The same things were measured in two ways. Each way mixes the same 8 hidden numbers, adds some noise and spreads widely along 5 directions of its own, which tell nothing about the thing.
(in the rows, 128 means zero)
Some things both ways: the first way, then the second way.
[108 115 143 119 163 131  98 144 144 144 143 195  60 141 139 132 169 101
 161 156 141]
[ 91 117 164 106 119 123 126 171 129 114 170 121 177 134]

[115 166 135 140 125 134 125 141 113 131 135 129 127 147 184 151 142 121
 156 141 164]
[139 118 134 101  99 125 129 141 161 158 133 112 143 160]

[110 130 116 118 114 114  79 151 142 131 149 152 106 115 136 129 169 135
 113 102 132]
[153 127 132 125 136 200 156 135 161 144 102 160  93 173]

[ 94 129 126 133 126  97 145 149 116 144 148 110 129 112 116 131 124 135
  83 111 108]
[127 138 141 153 127 157 136 156 147 150  99 142 142 125]

[114 100 100 165  90 134 132 139 147 112 111 147  81 113  97 133 161 137
 109 124 108]
[140 137 127 134 164 108 109 181 148 134 140 150 106 134]

[118 157 115 123 123 152 158 130 147 176 163  79 105 144 152 208 127 136
 142 119 130]
[169 149 127 163 151 205 114  83 159 142  77  97  86 149]

[129 114 120 119 143 120  85 125 158 148 155 142  97 132 147 126 160 131
 113 133 129]
[132 156 149 131 134 108  99 161 121 134 168  91 164 122]

[113 120 122 142 107 128 156 155 125 138 139 123  98 124 112 165 143 125
 136 147 108]
[152 101 150 104 124 134 122  94  69  92 101 100 103 154]

[145  75 135 150 124 127 123 150 157 138 126 137 128 130 134 121 131 118
 118 125 131]
[176 127 126 144 121 126 150  85 193 142 138 116 176 154]

[126 118 107 172 107 117  90 105 131  79 128 138 136 102 133  62 154 129
  81 115 156]
[112 176 140 141 120 100 132 123 166 159 130 133 220  97]

[161 104  94 151  97 147 119 116 147 121 168  75 138 106 109 141 138 130
 107 127 127]
[134  92 165 122 141  75  60 181  76 134 174  57  75 132]

[110 135 142 152  92 133 166 158 124 134 136 124  97 122 135 160 154 134
 156 147 119]
[152 148 120 151 125 134 140 121 155 135 131 118 144 130]

[134 131 106 145 100 141  94 125 134 101 154 118 138  74  89 116 142 138
 105  57 148]
[171  88 185 146 136 151 109 137 139 140  92 132 126 142]

[122 123 109 124 106 152 110 145 118 134 154 118 110 118 100 170 143 119
 123 111 140]
[168  94 176 125 145 166 125 182 104 141 133 144  64 163]

[ 78 123 159 136 110 114 171 188 122 165 116 151  78 161 168 163 149 119
 137 165 122]
[142 143 115 127 150 115 179 134 100 113 167 119 108 159]

[ 88 124 130 102 144  75 108 157 130 169 157 137 127 127 147 122 143 138
  75 109 108]
[127 139 131 151 155 127 149 124  97 104 137 128 115 128]

[117 137 129 171 121 121 195 101 117 142 134 116 122 128 148 135 139 144
 146 171 101]
[119 134 117 156 139  88  86 105 107  79 113  82 161 103]

[108 119  94 144 114 117 116 146 161 126 122 151  95 130 133 141 160 123
 112 129 113]
[122 124 138 108 127  98  97 138 193 170 116 124 167 152]

[ 99 188  92 169  86 167 138  88 118  97 142 146  78 121 158 132 198 127
 169 152 156]
[119 125 186 121 155 133  83 103  77 101  84  96 161 140]

[105  87 105 126 176 112 117 127 160 165 130 132  99 136 105 139 107 114
  56 108 113]
[ 58 141 154 117 129 152 134 106  74 127  62 119 121 112]

[114 104 121 139  88  98 145 166 149 145 151  92 133 114 135 128 140 144
  77 114  99]
[173 133 120 151 146 155 140 112 153 148 119 102  99 176]

[117  99 145 113 141 110 132 171 142 167 154 121 111 133 129 157 125 122
 113 131 113]
[169 121 145 137 134 114 127 124 122 110 169  95 140 145]

[ 86 139 121 102 113  70 114 178 146 158 164 126 104 110 130 144 162 157
  88 100  83]
[122 148 124 130 123 154 142 114 104 137  86 113  99 133]

[134  93 117 158 122 137 134 140 130 119 119 150 112 131 116 138 139 102
 138 157 127]
[ 92 111 147 114 114  17 108 132 118 135 175 111 193  91]

[135 147 111 124 129 120  67 100 144 136 152 149 134 118 166 110 173 150
 129 102 145]
[163 119 133 136 144 131 106 123 129 107 126 116 115 143]

Other things, the second way, with their names:
(215): [106 120  84  90 139 154 148 115  75  88  99 142   9 143]
(671): [ 95 121 136 141 129  88 127 106 101 145  69 126 129 109]
(98): [103 153 127 160 155 204 155  78 150 124  77 140 139 139]
(610): [111 124 113 121 132 155 127 141 144 125  92 171  76 120]
(598): [106 150 114  78 110  75 145 148  80 135 142 138 115 124]
(151): [101 100 111 115 163 110 125 121  88  79 138 115  48 137]
(482): [100 136 169  78  93  28  64 178 117 179 156  50 220 143]
(119): [105 178  96 159 123 122 124 134 127 107 118 149 124  50]
(603): [ 70 170 152 121 115  73 166 107  34 174 105 106 148  96]
(430): [101 112 157 140 120  72 120 136  98 134 135 116 163 104]
(134): [118 169 128 108 126 172 195 104 121 153 104 157 129 147]
(401): [117 110 140 114 117 132 145 145 121 138 117 146 113 138]
(278): [163 100 134  94 143 131 114  90 135 121  97 115  82 168]
(257): [114 129 105 129 148 124 139  73 113 115  75 122  87 134]
(194): [135 145 147 164 106 108 170  46 169 175  81 116 241 128]
(592): [ 74 151 134  75  99 193 106 158 146 148  93  99 123 151]
(202): [166 148  94 114  89 179 177 149 175 132 113 186 111 136]
(19): [123 147 141 145  90 157 206 103 172 184  55 191 200 129]
(485): [131 110  80 114 131  91 119 185 187 128 171 169  77 129]
(248): [145 140 135 142 140 108 117 149  94 104 138 122 125 109]
(94): [194 161  81 125 127 124 153 135 134 107 131 168  98 137]
(114): [157 171 121 159 133 151 136  52 128 102 109  93 169 114]
(711): [128 154 113 141 150  80 148 141  79 121 194  82 104 122]
(61): [ 69 128 174  86  76 109  90 141 170 185 107  94 226 128]
(421): [ 66  94 160 116 158 107  77 137 107 116 121  84 116 137]
(252): [127 163 109 159 183 155 157 136  30  48 162 110  50 114]
(575): [111 153 124 113 105  88 120 167 130 157 142 138 156 108]
(644): [ 96 196 103 114 126 118 158  88  69 101  92 139 138  92]
(95): [120 122 168 106 101 116  95 202  88 147 119 126 117 109]
(67): [ 84 155 147 145 113 150 152 111 147 157  72 140 190 112]
(378): [189 112 150 144 138 130 120 134 123 139 151 107  99 149]
(319): [179 144 122 112 112  83  87  94  86  67 153  70 146 105]
(653): [131 115 117 121  93 121 177 150 122 158 105 160 105 138]
(291): [130  84 178 124 140 109  93 190 123 143 155  96 126 158]
(427): [113 143 117 101 106 133 134 141 138 115 119 164 133 109]
(559): [146 171 110 159 149 138 170 123 100 102 124 150 120 114]
(626): [127 117 134 108 112 124 130  89 138 132 109 108 133 140]
(424): [130  74 176 110 118  48 102 162  93 154 123 111 141 143]
(740): [ 49 217 151  99  95 127 112 144 116 147 134  63 252 101]
(406): [154 104 159 115 137 133  72 142 142 122  85 135 121 138]
(647): [207 126 154 145 144 180 121 127 148 131 105 135 115 167]
(511): [174 117 123 154 142 120 150 140 130 117 127 157 103 132]
(579): [193 134 164 179 151 134 115 169 136 131 179 107 139 126]
(459): [ 85  90 115  87 123  72  96 143 133 125 133 124  92 127]
(361): [167 143 151 111  73  75 150 207  93 157 200 125 169 110]
(143): [161 168 116 129  95 113 144 149 119 117 121 136 173 107]
(577): [ 90 157 122 105 108 189 132 137 124 137  76 121 102 134]
(344): [101 137 184 140 104  82 149 121  87 164 105  90 220 117]
(251): [146  85 183 115  79  96 127 127 187 182 118 121 229 153]
(761): [146 112 129 109 126 164 133 132 170 150 118 125  94 175]
(552): [107 180 110 110 121  95 129 150 106  85 174 109 179 102]
(496): [ 61 137 147 134  94  99 133 124  74 139  62 124 171  87]
(638): [121 129 123 136 158 106 107 129  97 120 133 102  86 134]
(637): [152 131 131 133 130 150 142 172 137 140 156 135  91 141]
(490): [ 85 149 118  89  79 132 120 114 176 147  47 156 196 119]
(444): [102  78 118 111 132 120 125 139 151 123 145 135  75 141]
(727): [176 145  99 146 126 100 102 122 174  94 146 119 157 109]
(51): [204 145 124 148 127 117 165 120 165 128 146 170 157 124]
(723): [112  83 141 119 137 115 121 100 111 134  90 129  88 143]
(187): [118  67 141  96 141  94 105 128 114  98 176  95  86 152]
(410): [ 99 115 153 119 123 111 181 123 114 151 123 159 149 135]
(224): [137 117 160 125 108 116 123 130 127 141 128  93 183 147]
(660): [109 131 155  96 110 131 111 179 140 146 131 117 156 144]
(216): [107 129 158 109 113 127 130 146 131 145 151 102 158 135]
(314): [125 106 147 106 112 144 100 133 147 160  55 140 105 146]
(386): [130 141 158 115 139 118 136 119  91 127 121 122 153 140]
(161): [ 99 124 146 119 120 170 159 106 172 130 113 134 173 149]

Some of these things the first way, each followed by its name:
[ 82 126 118 148  74 116 124 185 130 100 125 155  68 117 118 128 178 121
 109 137 126]  (134)
[113  98 141 133 143 140 137 165 149 147 138 142  69 141 117 160 130  98
 134 149 131]  (216)
[ 91 173 113 128  85  98 112 157 107 110 150 155  96 116 148 137 196 143
 148 153 110]  (575)
[120 115 118 167 107 133 139 131 147 108 125 127  74 112 100 132 149 130
 118 138 118]  (577)
[ 97 141 103 122 136  90  78 127 119 127 148 133 139 124 157  93 151 129
  63 108 143]  (386)
[ 97 160 122 136 117 126 157 143 102 130 163  92 134 122 145 147 128 114
 114 132 143]  (291)
[114 107 129 181  71 131 169 154 132 109 122 128 127 109 136 106 154 123
 123 133 129]  (194)
[ 78 158 149  93 146  88 124 147 115 189 167 140  99 143 172 145 159 150
 123 138 113]  (252)
[142 106 122 156 162 119 125  93 116 134 123  98 149 118  99 128  86 142
  83 110 130]  (119)
[140  60 121 191  90 171 134 141 136  98  82 171  91 124  94 114 144  95
 127 138 155]  (410)
[128 115 121 166 136 136 119 116 108 105 105 145 113 129 108 133 123 117
 124 145 145]  (427)
[120  92 136 154 158 155 150 140 144 153 104 147  62 162 117 175 114  99
 139 159 137]  (660)
[143  99 117 192  81 171 149 137 147  94 106 117  98 118 105 140 136 114
 135 133 153]  (761)
[135 121 103 170  88 104 109 133 115  79 118 135 146  99 114 104 154 139
 110 131 117]  (485)
[124 122  93 187 102 124 159 128 110  79 114  98 145 114 107 125 116 116
  96 144 125]  (459)
[120 115 135 144 127 121 137 140 126 139 143 127 122 131 145 128 138 120
 122 145 131]  (224)
[ 92  92 159  91 158  46 100 188 147 181 137 171  93 120 107 138 141 163
  91 105  62]  (143)
[111 154 133 147  87 126 154 146 132 127 161 120  92 111 143 144 173 142
 162 149 114]  (114)
[124 119  88 145 119 128 112 126 144 126 125 124 122 113 100 151 130 135
  95  94 116]  (314)
[ 94 164 119 175 116 118 136 104  90 107 102 134 119 141 166 110 143 139
 106 150 154]  (644)
[ 91 172 115 135 145 104 146 126 109 150 137 108 129 174 215 148 131 116
 114 179 148]  (482)
[ 83  93 151 137 134 121 165 188 121 168  94 173  84 147 111 171 122 113
 124 124 112]  (19)
[124 111 151 143 134 108 107 154 112 123 109 148 124 121 109 133 119 140
 117 109 135]  (202)
[132 135 164 139 130 130 121 144  60 131 132 107 156 147 152 144 108 122
 137 156 170]  (361)
[107 129 101 153  96 119 131 148 127 104 130 137  97  98  85 147 152 134
 117 119 102]  (610)
[108 143 121 158  86 140 140 147 106 101 126 143 107 113 124 140 160 123
 148 139 139]  (401)
[132  59 101 153 119 127 132 136 176 158 102 162  97 124  97 142 143 137
 100 105  88]  (671)
[141 114 113 128 109 127 113 143 127 137 165  81 154 114 120 145 124 129
  94 104 131]  (378)
[108 108  93 157 125 134 168 131 153 132 147 109  91 122 106 152 130 102
 101 151 103]  (421)
[ 91 131 132 161 146 102 135 120 137 110 145 125  72 134 156  85 146 112
  88 184 138]  (740)
[125  94 115 110 124 121  98 152 158 161 151 139  95 118 102 160 152 140
 108  97 105]  (647)
[113  62 144 136 159 116 178 191 124 160 122 104 130 140  83 173  64  84
  82 133 109]  (251)
[ 72 168 131 121 155 112 161 166 135 151 151 115  51 151 141 193 130 111
 131 166 118]  (592)
